The same things were measured in two ways. Each way mixes the same 10 hidden numbers, adds some noise and spreads widely along 7 directions of its own, which tell nothing about the thing.
Some things both ways: the first way, then the second way.
[ 32 -10  24   6   7  20 -15  13   4   5 -12  13   0   2  -5  18   4]
[  3   3  13  -6  31  33  -5   6 -11  -3   3  -2 -13  -4   0   9 -22 -11
  -6  -4 -12]

[ 26  -7  41   7  -2  -5 -14   9   1  -1 -11  14  12  13  21  -2  -9]
[  2  13  -6 -18  -7  41 -16 -37 -22  18   3  14 -18  -3   4  -4   6  24
  15 -24  10]

[  9 -16   0  19  -9   2 -26   4 -30  21  11 -10  12  -3  -7   6  15]
[ -6  15  19  11   9 -13  -5  -5 -15   4   8  11 -24   7  -3  -2 -11 -16
  15 -25  -4]

[-26 -28 -38  -5  25  -5  12   2   5 -20  21 -19   7  16 -21  -6  16]
[ 11   8 -11   0 -20  -9  21   1   1   8  -1   7 -10  11   6 -21   4  11
   7  13  -1]

[-37  15  16  15  25  10 -14 -13 -12  -5   8   1  32  10  12 -16  -1]
[ -2 -32   0  20 -14  30  -5 -18   6 -24 -21  10   3  -4   8   9 -17  25
 -26  13 -10]

[-12  -4  20   9  21  -8   4  -9  -1 -13   7  10   5  15  -6 -11   8]
[-24   7 -28 -34 -15 -12  29  15   5  14   8  -4 -28   2  -9   2 -10 -17
  10  28 -13]

[-17  -8  10 -20  12 -43  15 -23 -13 -11 -18   3   2   6  -4 -10   4]
[  0 -15  -8  -5 -18 -19  21  -4  -8  -8  -8   3  14 -13 -18 -30  20 -21
   7 -12 -21]

[-12 -10 -21 -15  -2 -19  -6  22  14  16  -1 -13  -5  21  -3  -3   1]
[-33 -18 -10  -4 -18  16  -1   2  17   5   6  -5  15  -3   5  16   2 -18
 -29  16  -1]

[-24  -1 -17 -11   0 -30  12  -4   0 -16   6 -20  -4   4  -6 -14  10]
[ -3  17   9  32 -21  -9 -10 -16  -5  13   9   2  -8  17   8 -10   3  11
  13  -8  26]

[-28  22  15  -3  25 -11  16 -27  -7 -23  -6   8   9 -11  -7  -4   8]
[ 16   4  28  39  28 -16   7  13  -4  -4   6   1 -16  23   6   6 -20  13
  -8  -4   8]

[-37  12  20  14  -7 -18   4 -19 -28   4  -4  -4  30 -12  14 -20 -14]
[ 30   4  10  29  11  -3  -5  -8 -13  -1   6  18  -5   9  35   6   4  -5
  -8  -2  -6]

[ -9  19 -26 -48  33  26  32   8  50   0  36  25 -55  -5 -29  -4   0]
[ 21  -3   0   5  -6 -11   4  -6  15 -14  -3   7  -8  -1  22  -8   7  -1
  -4  -7  -7]

[-16  10  -8 -10   3   5  11   7 -17 -18  -6  -3  -2   6  10 -12  -3]
[ 12  -8 -36 -12   5  -2  -9   3  -3 -22  -8  16   9 -13  11   5   4 -27
   1  29 -26]

[ 10 -18  17  43  12  13 -26 -23 -26  -7 -38  20   8   4 -13   2  10]
[-11  26   6  -5   9   9  -3   2  -8  28  10  10 -13   8   4  -1 -12 -16
  28  -1  -1]

[-11   6   8 -13  -6 -22   0  27   8  -8  -1   1   0   2   7 -10 -15]
[  1 -10  -6  -3 -24   5  -7 -10  -2  -8   0  -8  22 -11  14  11  11 -12
 -21   5  -1]

[ -4   3 -26  -1   7   5  -3  37  -3  -9  12   1  -9  13   0 -20  -2]
[-17   0  12  18  -3 -16   5   6  12   7   4  11 -17  43   8  21   4  29
 -19   7  13]

[ -8   3 -14   4  10  21 -12 -14 -10  15  -3   7   1 -13 -12   7   7]
[ -8 -17  15  15  -4   3 -25   1 -11 -14 -24   3  27 -18 -29 -10   1  14
   5 -33  15]

[  3   9  24  13  -6   5  -4  13  -4  -3   2  19   6  -6  12 -15 -18]
[ -3  -1   0  -8 -10  17  -5 -16 -13  -4   2  -9 -12  -2   1   5  11  15
  -1 -13   3]

[-13  -3   8  -5   9 -11  -6  12  11 -13   5   2  -5  12   0 -10  -5]
[ -3   7   8  -9 -21  14 -20  -5   6   1 -18   9   9  -5  -7   0 -21  18
  11 -10   9]

[-36 -10 -57   8   5  26   2 -17 -23  -1   2 -26  -2  -1 -23 -10  22]
[-14  -7  -5  -9   2  -8   7  32  -2 -24 -12  -1 -16   4 -11   1 -20 -23
   8   4 -13]

[ 51 -14  30  15  -8   5 -28  24 -15  -8 -29  32 -12  -1   7   9  -8]
[-17 -12   3  17 -12 -32   6  16   0  15 -10   6  30  10  -9  19   5  10
  -3  12  11]

[ 29 -26 -15   5 -25  27 -22 -10  -2  28 -28   6  -9 -13   5  19 -15]
[ -4   8  -4   4 -19  34 -36 -21 -15  24  -8   4  46 -28  -9  -9   0   3
  14  -7  27]

[  7 -17 -10   2  -3  17   5  15   7   0   5   2 -19  10 -13  -1   4]
[-15  13 -23 -56 -24 -25  16  36  -7  18   1   3  -9  11  -5  20  10  -2
   8   0   2]

[-16   7  14  12  20  -7 -18  -4   1  -6  -7  14  22   2   8  -3 -11]
[ 10  -3   5  31   4 -21  -4   4  20   2 -13  14  29   4  -1 -18   1   6
  12   6   5]

[-32  -6 -24  22   5 -20 -16 -18 -31  -8 -20   3  19 -11  -1 -15 -10]
[  3  -5   3   3  -1 -40   9  10  16  -2  -5   9   1   0  -1  -5   4 -10
   4  -8  -8]

[ -2   5  -5  -9   3  34   4 -16  29  38  12   9 -14  -4  -7  10  -3]
[  8 -20 -11 -11 -17 -13  14   2  15 -21 -12   1  26 -10   3 -21  25 -19
  -7  -3 -24]

[-20   8  14 -18  -6 -34  14  28  -7 -10  17  -9  14   4  18 -21 -16]
[ -2  -6 -10  -8 -20 -10  10   5  -9   1   8  -2  -7  10   5  17   4   8
 -27  13   2]

[ 21   1  -3  -7  15   7  -7  14 -12  -1   8   7 -15   0  -4 -12   4]
[ -8 -11   1  13  -3  -8  -4  11  -1 -30 -20  11 -18   0 -22 -22  -6   8
   9 -10  -7]

[-29  22 -24  -6  24  28  -4 -12 -15  -9   0  30   7 -28   3 -21 -24]
[  2  -9  -3  10  12  -3  10   2   2  -6  13   3 -38   6  11  11 -17   1
 -13   1   1]

[  2 -19 -19   9 -19  22 -15  25  -8  18  11 -31  11  15   5  13   7]
[  7  26   0 -11  -1  43 -38 -22 -19   3  -5  10  30  -7  -7  -9  -9  -6
  10   6  -4]

[ -2  -9   4  15 -22 -11 -11 -13  -9  36 -15 -19  -4   7   2  -6   1]
[-10  25 -14 -23 -17 -36   9  35  15   5   4  17  -2  14  12 -12  11 -53
  13   7 -20]

Other things, the second way, with their names:
<114>: [  7 -20 -17 -17 -13  28  12 -14  -7 -18  -3  -7 -12 -10  16   0  10   3
 -13   8 -22]
<308>: [ -4   5 -11 -33  12   9 -15  11 -14   7 -12   0   2 -22 -17  15 -12  -2
  32  -6   2]
<185>: [-24  15   0 -22 -26  -5  -8   7  -5  13   2   0  -6   4  -9  11   1  -2
  -3 -12  10]
<342>: [-27 -28   3 -23 -20 -22  25  11  17 -16  -3   5 -18  24  -8  22  15  17
 -53  -4 -18]
<92>: [ 19   6  15  11  26   2 -11  14  13 -13  -9  10  -6  13  23  17 -30  -3
  15   3  -4]
<143>: [-14 -22 -36 -38  -4  17 -16   9   4 -28 -21   5  12 -32 -20   1  -1 -22
   4  11 -22]
<134>: [ 19  21   2   3  -2 -29   2   9  -1   0   4  23 -17  13  21 -14  15 -21
  15 -16  -4]
<78>: [ 17  -6  10   7   8  -2  -1  -7   5  -8  -1  24 -10  11  27   6  11   2
 -15 -16 -11]
<135>: [ -2  15   7   1   7 -17   1   5   7   6   6   9 -13  17  -4   4 -13   0
   3   7   2]
<219>: [  4  22   9  13 -14   4 -34 -15 -11 -10  -1   0  18 -15 -16 -35   6 -16
  14 -25   9]
<216>: [  5  20   4  -3  11 -19  11  28  -3  36  -6  29  10  27   2  -4   6  11
  28  -2  11]
<28>: [ -3  -5  -7  -9  16  18  -8  25  -9 -15 -20  12   6   2 -19 -12  -5   0
  29  -6  -3]
<145>: [-14 -16   5   5 -12 -11   5  30  -2   1 -10   6  16   7 -12  14   0  16
 -37   4   8]
<176>: [-15   3 -22 -28 -20   7 -10   7 -24 -21  -7 -23 -21 -34 -26 -13  -5 -17
  30  -8  -2]
<329>: [ 10 -34   8  15  15  25 -11  -5  -2 -33 -27   1  14 -14 -14  -5  -4  30
   1 -20   1]
<403>: [  7  -1  21  45   9  19 -14 -25  15  -1  -1  -1  19  10   4 -21   5  20
   4  -5  14]
<174>: [ -2 -14   3 -13  -4 -31   9  22   4 -20 -14  -4  13   0 -27 -10  15   3
  -2 -20  -4]
<65>: [  0   5  23 -12  21  26  -8 -21   6   0   2   2 -18  16   1   9  -1  24
  11 -35   5]
<33>: [ -3  -4  13   0   9   7  13 -10   6   3  15 -11 -13   7   4   4   3  -2
 -22  -7  -9]
<309>: [ -3 -27 -12 -25 -32   9   7  -3  -1  -8 -32   0  24 -12 -20  -9  18  39
   3 -13   0]
<421>: [  0  33  -3   5  12  -5 -14  12  -6  27   7   8   2   1  -6 -10 -10 -14
  39   4  17]
<119>: [-14 -18  -3  -8  13  56  -6  -3 -10 -16   0 -30 -14  -9  -2  23 -18  13
   2  10   0]
<363>: [ 12   3  18  18  14  27   0 -38  -3   7  19  -7  -9  -4  18 -15  11  -8
  -2 -20  -7]
<158>: [-26  24   1 -12 -14 -16 -21  34   2  13 -12  16  -9  17 -16   0  -6   2
  42 -20  29]
<387>: [ -2  14   0  -7 -10   5 -11  -2 -16  17   1  -1   3  -9  -2   6  -8   1
  11  -7  14]
<184>: [ -8  11   6  16  19  -9  11  28  -2  20  17  16 -46  25  26  21  -7  -2
   7  -1  16]
<30>: [ 10 -10   9   5   8 -11  -8   7   2 -33 -20   7   5   3  -5 -10   4  -2
   9 -19 -16]
<317>: [ 10  18  12  18  29   1  -6  -8  10  10  18   4 -18  11  29  17 -21 -17
   4  13  -1]
<258>: [-16  20   0 -34 -10 -20  13  17  13  12   7  -6 -18  20 -14  -3   4   2
  12  -9   3]
<149>: [-20 -15   4 -15 -20  19  -2 -11   8 -11   2 -13   2  -2  -1  10   8   3
 -29  -8  -5]
<133>: [  9 -14   9   6  -9 -22  36  -4  17   0  20 -13 -15  15  31   7  25   0
 -28  -8  -8]
<63>: [  7  13  -4   4   8 -15  -4  -2  17   5  -2  13   1  -6  -3 -24   6 -10
  27  -3   0]
<295>: [  4 -20   9  10 -10   0 -16  -2  -6 -21 -16 -10  37 -20 -24  -5   9  20
 -17 -17  14]

Some of these things the first way, each followed by its name:
[-24   2   4   1  28   5  12 -10   3 -30  -9  10   5  10  -9 -14   5]	<114>
[ -2  16  19 -14   0   1   8 -13   4 -11 -22  22  -1 -13  21 -11 -23]	<329>
[ -9  -9  14  17   7  19   6 -17  -2  10  -5  20   4   5  -6  -5  -5]	<216>
[  1  -5  17 -11  -4 -33   3   0  -9   9 -13 -12   8   7  10   0  -1]	<145>
[ -8  12  18  -7 -29 -21   9 -17 -18  12 -26  -6  -2   2  34 -15 -17]	<143>
[ 17   3  11  -8   6  -7  -3  13  12   4   2  27 -17  -2   5  -8 -20]	<63>
[ 11  13  -3   3  12  15 -16   5  -9  20  -6  13  -9   7   3  -8   0]	<342>
[ 37 -11  32 -24 -35 -29   1  36   7   5  -5  14 -19  -8  23  -7 -34]	<387>
[ 22 -14  34  14 -12   1  -9 -20   3   5 -27   8   9   7  23   4 -11]	<309>
[ 13  -3   8  12  -4   7  -2   0 -14 -14   1   6 -10 -13  -9  -7   8]	<176>
[ -6   1  -1 -20   0 -19   4  27   0   3   4   6  -9   6   7 -18 -16]	<78>
[-13  -2 -11  16   1 -12 -23  38 -26 -13   9   3  22  -1  11 -19 -20]	<135>
[ 52 -27 -13   8 -20   1 -34  51  -6 -13 -21  11 -14  -3   9   9 -18]	<317>
[ -1  11  24  33   7  13 -22  -2   7  13   0  14  17   2   7  -4  -9]	<258>
[ 41 -25 -12   1 -27 -20 -13  -2 -14  -1 -51  -6 -35   1   1   2   1]	<185>
[  3  14   1 -32  -9  -7  17  18   5   8   6  26 -34 -20   5 -30 -34]	<134>
